There are 4 nested groupings, the coarsest first. Each group lies inside one group of the grouping before and may be the whole of it. The rows also spread widely along 13 directions, which tell nothing about the answers.
Known rows, each followed by its group in each grouping:
[ 0.86 -0.95 -0.27 -0.42  0.27 -1.54  1.53  2.14  0.84 -2.68 -0.70 -0.84
  1.25  0.01 -0.23  3.17  0.39  0.36  0.41 -1.81 -0.88  0.88 -3.00  0.05
  0.08  1.03 -1.55  1.65  2.76] | niled Q_47 Q_293 Q_667
[ 0.36 -0.94  1.20 -3.89 -0.71 -1.05  0.65 -1.07  2.35  1.98  0.31  1.67
  1.28 -3.20  1.72  3.34 -0.96  0.43  1.54 -0.48 -0.46 -0.28  3.09 -1.87
  1.40  0.70  0.65 -0.31 -0.91] | kugop Q_754 Q_996 Q_875
[-1.35 -2.26  1.65  0.56  1.61 -0.41 -1.34  1.82 -0.15 -2.70 -2.78  0.79
  0.10  2.28 -2.97  1.08  0.66 -1.26  0.32 -1.51  1.24  3.22 -2.47 -0.01
  0.72 -1.38  0.15  0.70 -0.96] | niled Q_688 Q_597 Q_603
[ 5.53 -0.92 -0.19  0.38  0.71 -2.21 -0.14  0.79 -1.51 -0.04  0.27 -2.37
  0.01 -2.79 -1.56  0.42 -1.26 -0.42  2.64  0.55 -0.42 -0.12 -1.48 -1.33
  0.52  3.64 -1.13 -0.61 -2.63] | niled Q_688 Q_485 Q_724
[-4.05  2.26 -1.16  6.07 -0.67  1.60 -2.40 -3.85  2.71  0.37 -1.69 -1.44
  1.98 -1.15 -1.52 -5.74  1.95 -2.63 -1.46  2.08  1.36  1.02  1.29 -1.54
  2.10  3.67 -1.88  0.93 -0.57] | niled Q_688 Q_620 Q_638
[ 0.20 -1.35  1.86  0.46  0.33  0.04  1.48  1.08 -3.32 -0.60 -1.67 -0.31
 -1.59 -1.84  0.43  2.39 -2.27  1.11  1.17  2.01  0.72  1.86 -0.69  0.14
 -1.61  1.37 -2.12 -0.41 -2.56] | kugop Q_611 Q_315 Q_994
[-3.49  1.70  0.12  5.70 -1.54  3.03  0.74 -1.19  1.25 -2.71 -2.29 -1.31
 -0.63  3.42 -2.17 -3.59  0.77 -0.23 -3.08  2.42  0.89  1.44 -2.40  0.92
  0.81 -0.11 -2.40  0.60  1.67] | kugop Q_611 Q_315 Q_723
[ 0.24 -0.67 -0.61  1.15  0.26 -1.18 -0.64 -0.63 -0.67 -0.98  0.27 -0.23
  0.31  1.76 -1.87  2.05  1.00 -1.68 -0.32 -2.52  1.67 -0.44 -1.47 -0.05
  0.27  1.53  0.06  0.62  1.14] | niled Q_47 Q_293 Q_964
[ 1.96 -1.23  0.23 -0.55  0.80  1.14 -0.67  0.52 -1.79 -0.15 -0.80  1.46
 -1.05 -2.28 -1.20 -0.17 -0.40  2.00  0.86  0.51 -2.00 -0.39  3.95 -1.44
 -0.98 -0.32  0.46 -1.43 -2.89] | kugop Q_611 Q_315 Q_994
[ 0.59  0.34  1.74 -1.30 -0.38 -2.36 -0.78 -3.14  1.23  0.02 -2.62  2.84
  0.65  0.51 -2.16  0.25 -0.03  0.11  1.30  0.68  1.96 -1.62 -3.05 -1.96
 -0.97 -0.99 -2.20  0.35 -1.77] | kugop Q_611 Q_315 Q_994
[ 2.70  2.91 -1.85  0.96  0.31 -1.12 -1.59 -2.09  2.61  1.22  2.34 -0.81
  0.76  5.21 -1.26 -1.09  2.40 -2.33 -2.21 -3.53 -0.98 -2.76  0.04 -1.32
  3.03  0.04  0.78  1.51  4.15] | niled Q_688 Q_597 Q_603
[-1.73 -0.19 -0.25 -0.18  0.53 -0.48 -0.46 -0.18 -2.71 -1.29 -2.00 -2.74
 -1.02 -0.93  0.80  1.15 -0.66  0.13 -0.64  0.97 -0.10  1.71 -0.13  1.43
 -2.27  2.64  0.89  2.39 -0.47] | niled Q_47 Q_293 Q_964
[ 0.66 -0.40 -0.52 -1.48  0.79 -2.61 -1.61 -2.13  0.65  1.02  1.84  3.11
  2.18 -1.52 -0.36  2.25  2.49 -1.43  1.56 -3.33  1.29 -2.82  0.92 -0.99
 -0.57  1.26 -1.23 -0.58  1.35] | niled Q_688 Q_620 Q_638
[-1.29  0.54 -1.65  1.49  1.96  0.72 -1.38  0.93 -0.54  0.15 -2.44 -2.28
  1.25 -0.39  0.99  0.64 -0.92 -0.24 -0.99 -1.14 -1.95  2.94  3.47 -2.26
  0.54  2.29  1.17  3.85 -0.51] | niled Q_688 Q_620 Q_638
[ 1.80  1.24 -1.13  1.13  2.41 -1.03 -2.09 -0.78 -3.15 -1.53 -1.38  0.49
 -0.97  3.03 -2.54  0.05  2.25  0.15 -0.77 -2.26 -0.62 -2.13 -0.61 -0.17
 -3.57 -0.25 -1.57  1.69  1.23] | niled Q_688 Q_597 Q_603
[-0.86  0.37  0.27 -2.35 -0.62  0.39  0.07 -2.10  2.83 -1.98 -5.17 -0.02
  1.30  0.75 -2.52  2.08 -0.18  1.96 -2.13 -1.09 -0.96  0.94  1.41 -3.10
 -1.76 -0.35  0.59  3.90 -0.33] | niled Q_688 Q_597 Q_603
[-1.74  0.35 -1.07  2.88  0.01 -0.23 -1.82 -2.26  0.14  0.50  0.10  0.28
  1.80  0.13 -1.08 -1.63 -0.13 -1.72 -0.09 -0.56  2.13  0.23  0.32 -0.08
  0.48  0.80  1.81  0.22 -1.83] | niled Q_688 Q_620 Q_638
[-0.09 -0.59 -1.33  2.50 -0.78 -0.67  1.43 -0.47  1.14 -2.54 -0.42  1.39
  3.02  0.39 -2.23  1.98 -0.05  0.36  0.20 -2.30  1.91 -0.54 -3.07 -0.15
 -1.20 -0.12 -0.98  0.44  0.94] | niled Q_688 Q_485 Q_724
[-2.93  0.93 -1.28  1.16  0.28  0.49  0.06 -1.40 -0.64 -0.08  0.87  2.69
  0.83  0.21  1.60 -0.04  1.23  1.15 -1.21 -1.44 -0.33 -1.56  1.90  1.42
 -2.58 -1.93  0.92  0.07  1.58] | niled Q_47 Q_293 Q_964
[-1.14 -2.57  0.57 -0.27 -1.74 -0.07 -0.40 -0.88  1.69 -2.22  0.20  0.95
  1.54 -3.53 -2.58  0.78  1.65 -1.05  1.79  0.32  1.94 -0.20 -0.48  0.84
  0.78  2.45 -0.60 -2.07 -0.44] | kugop Q_754 Q_996 Q_875
[ 2.93 -0.64  0.12 -1.13 -0.63  0.40 -1.04 -3.85  1.03  1.17 -1.34  1.54
  0.16 -3.24 -3.75  0.81  0.68  0.75  0.05 -0.88  0.21 -2.34  5.30 -4.35
 -0.96  2.18 -0.31 -1.17 -3.36] | niled Q_688 Q_485 Q_724
[ 1.30 -1.04 -0.96 -2.55 -2.09 -2.29  0.39 -2.12 -0.03 -0.50  1.34 -0.59
  1.91 -2.10 -0.26  3.69 -1.27 -0.29  1.35 -0.88  2.01 -1.84 -1.47  0.77
 -0.80  2.93  2.02  0.57 -0.16] | kugop Q_611 Q_315 Q_723
[-0.69  1.60 -0.93 -0.52 -0.39  0.13  1.09 -0.25  0.23 -0.13  1.87 -1.80
 -0.11  1.38  2.43  0.86  0.02  0.13 -2.10 -0.78 -1.19 -0.10  0.58  2.18
 -0.10  0.26  1.67  1.18  3.41] | niled Q_688 Q_485 Q_724
[ 0.70 -0.84 -0.60  2.57  2.14 -0.18  0.46  2.37 -2.07 -0.07 -0.77 -0.28
  0.61  2.90 -0.33  3.69 -2.02 -0.69 -0.28 -3.50  0.59  2.54  0.01 -1.67
  0.75 -0.23  0.48  1.84 -0.61] | niled Q_688 Q_620 Q_638
[-3.71  1.75  0.51  0.91  0.10  1.37  0.66 -0.70 -1.03  1.66 -0.43 -3.37
 -2.05  2.05  3.69  0.76 -1.48 -0.98 -3.40  0.89 -0.44  2.91  2.43  0.99
  1.16  1.55  1.68  2.52  1.27] | niled Q_47 Q_293 Q_964

New rows. What belongs after each?
[ 1.22  3.20  2.94 -1.29  0.49 -2.03  0.78 -3.93  1.49  5.13  0.42  0.57
 -1.68  1.07  2.76  1.48  0.36 -1.73 -0.90  0.31  0.63 -1.41  1.12 -3.08
  1.66  1.80 -5.09  0.25  1.63] | niled Q_688 Q_485 Q_724
[-2.46  1.00 -0.65  2.54  0.36 -1.38  0.28 -1.52  0.24  0.41 -1.38 -0.21
  2.71  1.54  0.79  2.82 -1.29 -1.51 -0.47 -1.89  2.58  1.50 -2.01 -1.23
 -0.07  1.55 -0.80  3.43  0.47] | niled Q_688 Q_597 Q_603
[-1.41 -0.75  2.81  1.66  1.34  0.93  1.22  2.04 -2.14  1.22  1.18 -0.71
 -2.66  0.86  2.16  1.74 -0.36 -1.58 -0.62  0.28  0.62  3.29  1.01  1.10
  1.79  0.74 -1.97 -1.53  0.32] | niled Q_688 Q_597 Q_603
[ 1.07  0.16 -1.60  0.82  1.34 -0.41 -1.75 -0.07 -1.04  0.25  1.80  3.04
  1.05 -0.71 -0.11 -1.32  1.50  0.57  1.54 -1.45 -1.34 -2.80  1.97  0.43
 -0.91 -1.72  0.66 -1.49 -0.07] | kugop Q_754 Q_996 Q_875
[ 0.35 -0.19 -0.62  0.09 -1.17  1.58  0.32 -0.54  3.38 -1.47  1.07 -0.44
  0.53  1.61 -2.46  0.68  2.57 -0.76 -2.43 -2.72 -0.83 -0.54  2.20 -0.76
  2.40  0.82  0.30 -0.35  3.53] | niled Q_688 Q_620 Q_638
[ 1.04  1.08 -2.13  4.05  0.15  0.25  0.62 -0.06 -0.25 -2.89 -2.09 -1.63
  1.18 -2.29 -1.81 -1.23  1.68  1.29 -0.22  0.47 -1.81 -0.85 -0.91 -1.38
 -2.11  3.61 -4.74  1.64  1.68] | niled Q_47 Q_293 Q_667
[ 1.13 -1.40  0.85  0.69  2.60 -0.52 -2.11  1.42 -0.63 -0.17  0.51  4.86
  0.05 -1.24 -1.47 -1.18  3.02 -0.10  2.81 -1.20 -1.19 -1.43  1.38 -0.89
  0.32 -2.05 -2.84 -3.07 -0.47] | kugop Q_754 Q_996 Q_875
[ 2.47 -1.34  0.90 -3.02 -0.08 -3.16  1.64  1.79 -1.67 -1.41  0.14 -3.10
 -0.79  0.08  0.90  3.98 -2.46  0.01  1.15 -0.01  0.26  1.32 -4.54  2.08
 -0.34  1.47  1.57  1.42 -0.01] | niled Q_47 Q_293 Q_667
[ 2.04  1.01 -0.38  0.17  2.79 -1.21 -1.84  1.61 -2.53  0.07 -0.89  0.65
 -0.70 -0.25  1.17 -2.39  0.02  1.27  1.67  1.14 -3.23 -0.46  0.01 -0.23
 -1.00 -1.15 -0.81  0.69 -0.89] | kugop Q_611 Q_315 Q_994
[ 1.78  3.47 -0.94  2.16  1.25 -0.95 -0.95 -0.32 -1.05  3.58 -0.23 -4.54
 -0.74  2.85  3.14 -1.37 -3.19 -1.70 -0.89  1.41 -1.66  1.60  0.24 -2.10
  3.74  2.48  0.90  3.76 -0.49] | kugop Q_611 Q_315 Q_994
[-1.48  0.21  0.93 -0.45  0.76 -2.02 -1.32 -2.18 -0.23  2.18  0.12  2.37
  1.03  1.43  0.93  0.58 -1.65 -1.26  0.63 -0.98  2.67  0.29 -0.84  0.16
  0.06 -2.35  2.75  0.18 -2.58] | niled Q_688 Q_485 Q_724
[ 0.54 -0.18 -0.24 -0.35 -1.27  1.18  1.54 -0.45 -1.19 -2.23 -1.56 -2.04
 -1.15 -0.55 -1.14  1.60 -0.94  1.87 -1.04  1.14 -0.64 -0.21  0.51  0.93
 -2.33  1.49  0.12  0.79 -0.05] | kugop Q_754 Q_996 Q_875
[-1.34 -0.32  1.93  0.89 -0.26 -2.20 -0.27 -2.94 -0.01  1.50  0.12  2.49
  0.87  0.10 -0.48  0.82 -0.83 -1.94  1.38  0.04  4.51 -0.11 -2.85  0.24
 -0.11 -0.42 -0.76 -1.34 -2.43] | niled Q_688 Q_485 Q_724
[-1.24  0.72  1.36  5.76  0.01  2.31  2.53  0.73 -2.30  1.75  0.83 -1.11
 -2.20  1.97  1.48  0.62 -2.17 -1.04 -1.14  1.35  1.58  2.17  0.43  0.26
  1.97  0.82 -2.81 -1.47 -0.56] | kugop Q_754 Q_996 Q_875
[ 2.49  2.64 -0.58 -0.05  1.95 -2.64 -2.18 -0.55  0.28  2.11  3.11  1.35
  0.31  3.09  1.72 -3.37  1.30 -1.05  0.62 -1.10 -1.75 -2.48 -1.41  1.11
  1.30 -3.18  1.42 -0.38  1.38] | niled Q_688 Q_597 Q_603
[ 1.93  2.56 -0.11  1.49  2.96 -1.53 -0.27  1.71 -0.27  1.86  0.33 -0.37
 -0.15  2.94  2.57 -0.85 -0.06 -0.51 -0.12 -1.14 -2.75  0.47 -0.62 -1.39
  1.77 -1.09 -2.12  1.78  1.96] | niled Q_688 Q_620 Q_638
[ 1.11  1.73  0.00  1.45 -0.17 -1.04  1.83  0.25  1.63 -0.26 -0.30 -0.34
  1.30  0.74  1.09 -1.17 -1.24  1.09  0.08  0.76 -1.12  0.17 -2.93  0.03
  0.26 -1.30 -1.35  0.79  0.58] | niled Q_688 Q_620 Q_638
[-0.28  0.89 -2.28  0.47  1.56 -1.13 -0.21  1.09 -0.72 -1.40 -0.78  0.45
  2.77 -2.10  1.95 -0.47 -0.31  2.21  1.04 -0.52 -2.53 -0.11 -0.12  0.53
 -2.93 -0.56  0.36  2.27  0.35] | niled Q_688 Q_620 Q_638
[ 2.83  0.28  2.44 -1.20  1.10 -0.57  1.11  1.68 -3.25  0.65  1.42  0.87
 -3.80  1.39  1.60 -0.59 -1.06  1.57  0.79  2.08 -1.56 -0.65 -1.34  2.23
 -0.82 -2.94 -0.92 -2.57 -0.66] | kugop Q_611 Q_315 Q_994
[-1.01  0.71  2.10  0.56 -1.84  0.20  1.24 -1.53  3.93  1.65  2.20  1.89
  0.70 -1.05  1.47 -4.19 -1.01  0.08  0.37  2.85  0.48  0.30 -0.87  1.52
  2.92 -3.30  1.50 -3.64 -1.88] | niled Q_688 Q_485 Q_724
[-0.35  1.00  1.72 -0.09 -0.78  0.11  0.83 -3.75  0.66 -0.74 -3.98  0.37
 -1.26  3.08 -3.26  2.17 -0.04  0.35 -2.60 -0.51  2.30 -0.40 -1.01 -2.15
 -2.12  0.02 -2.33  1.76 -0.14] | niled Q_688 Q_485 Q_724
[-1.40  0.56 -0.34  2.28  1.17  1.71 -1.76  0.35 -0.42  1.23  1.16  0.84
 -0.67  1.10  0.93 -2.41  0.75 -0.91 -0.75  0.00 -1.31  0.61  3.41 -0.11
  2.36 -0.83  0.99 -0.84  0.23] | kugop Q_611 Q_315 Q_723
[ 1.01  0.29 -0.61 -0.37  1.19 -2.02 -1.66 -0.73 -1.76  0.22 -0.79 -0.30
  0.42  0.94 -0.18  1.73 -0.37 -0.96  0.89 -0.99  0.51 -0.56 -1.15 -0.83
 -0.42  1.55 -0.11  2.10 -0.04] | kugop Q_611 Q_315 Q_723
[-2.24  0.85 -1.39  4.41 -0.46  0.59  1.22  0.58  0.10 -0.47  0.13 -2.22
  1.30  1.11  1.51 -0.69 -1.85 -0.64 -1.12  0.28  0.39  2.29 -1.46  0.97
  1.51  0.81  1.34  1.53  0.30] | niled Q_47 Q_293 Q_964
[-1.13  0.47 -0.41  2.18  1.54 -1.21 -0.17 -0.64 -2.85  1.09 -0.09  1.16
  0.19  0.24  1.58  1.19 -0.82 -0.30  0.43 -0.84  1.17 -0.02 -0.30  0.09
 -1.75  0.07 -0.62  0.73 -0.94] | niled Q_47 Q_293 Q_964
[ 2.19  0.83  0.45 -1.84 -0.97 -1.59  1.31 -1.20  3.31  1.63  0.69  1.75
  1.55  2.01  0.63  2.42 -1.33  0.25  0.25 -1.72 -0.06 -1.37 -1.00 -2.38
  2.54 -1.62  0.29  0.67  0.97] | kugop Q_611 Q_315 Q_723
[ 3.49  1.30 -0.88  2.71  2.14 -2.21 -1.46  0.19 -2.72  0.38  0.15 -1.02
 -0.38  2.21 -0.97 -1.81 -0.79 -0.91  1.06 -0.28  0.01 -0.74 -3.06 -0.01
 -0.28 -0.06 -0.29  0.60 -1.39] | niled Q_688 Q_485 Q_724
[ 0.59  1.44 -1.06  0.32  1.21 -1.65 -0.22  0.24  0.25 -2.28 -1.20  0.68
  0.64  2.61 -0.60 -0.29  1.73  0.98 -0.59 -1.57 -1.75 -1.46 -3.10  0.41
 -1.80 -1.72 -1.36  2.19  3.16] | niled Q_47 Q_293 Q_667
[ 1.40 -0.05 -0.48  0.31  2.15 -0.86 -0.55  1.27 -5.61 -2.01 -0.86  1.40
 -1.44 -1.04  0.32 -0.23  0.06  2.74  1.63  1.22 -1.51 -1.63 -1.33  2.33
 -5.56 -1.19 -1.60 -0.19 -0.93] | kugop Q_611 Q_315 Q_723
[ 1.91 -1.17  0.75  1.76 -1.28  2.04  2.19 -0.18  0.46  0.44  0.37 -1.39
 -0.62 -2.22 -1.48  1.89 -1.10  0.29 -0.73 -0.05  0.03  1.18  3.53 -2.25
  1.42  2.96 -1.02 -1.63 -1.80] | niled Q_688 Q_597 Q_603
[ 1.76  1.01  2.41 -0.88  0.58 -3.04  0.34 -1.40 -0.77  2.56  1.97  1.77
 -0.99  2.32  1.37  0.56 -0.94 -1.18  1.15 -0.05  1.95 -1.14 -3.40  1.09
  0.33 -2.27 -0.55 -1.50 -0.85] | niled Q_688 Q_597 Q_603
[-0.79  0.48  1.03  1.44 -0.57 -0.55  1.71  0.45  2.84 -2.37  0.52  0.72
  0.75  2.11 -0.81  0.10  2.42 -0.79 -0.71 -0.75  0.60  0.05 -4.44  1.32
  1.32 -0.57 -3.82 -0.65  4.62] | niled Q_688 Q_485 Q_724
[-0.59  0.64 -1.11 -2.65 -0.22 -1.72 -2.16 -3.01 -0.06  0.33  0.83 -0.24
  0.98 -0.16  0.26  0.13  0.51 -0.71 -0.40 -1.05  0.59 -1.71  0.93  1.45
 -1.49  0.68  3.84  1.23  0.01] | niled Q_688 Q_620 Q_638
[-3.47 -0.59  2.31 -0.23 -0.60  2.56  3.35  1.10  2.90 -0.88 -1.95  0.41
 -0.30  0.05  1.38  3.70  0.06  0.97 -2.60 -0.68 -0.74  3.57  2.50 -1.34
  1.29 -0.07 -2.70  0.69  2.71] | niled Q_688 Q_485 Q_724
[ 0.29 -2.35 -1.06 -0.88 -0.18 -0.82  1.03  2.80  2.43 -3.61 -1.57 -1.04
  2.82 -0.94 -1.44  3.71 -0.12  0.46  0.47 -2.74 -1.22  2.28 -1.58 -1.05
  1.34  1.26  0.99  2.39  1.68] | niled Q_47 Q_293 Q_667
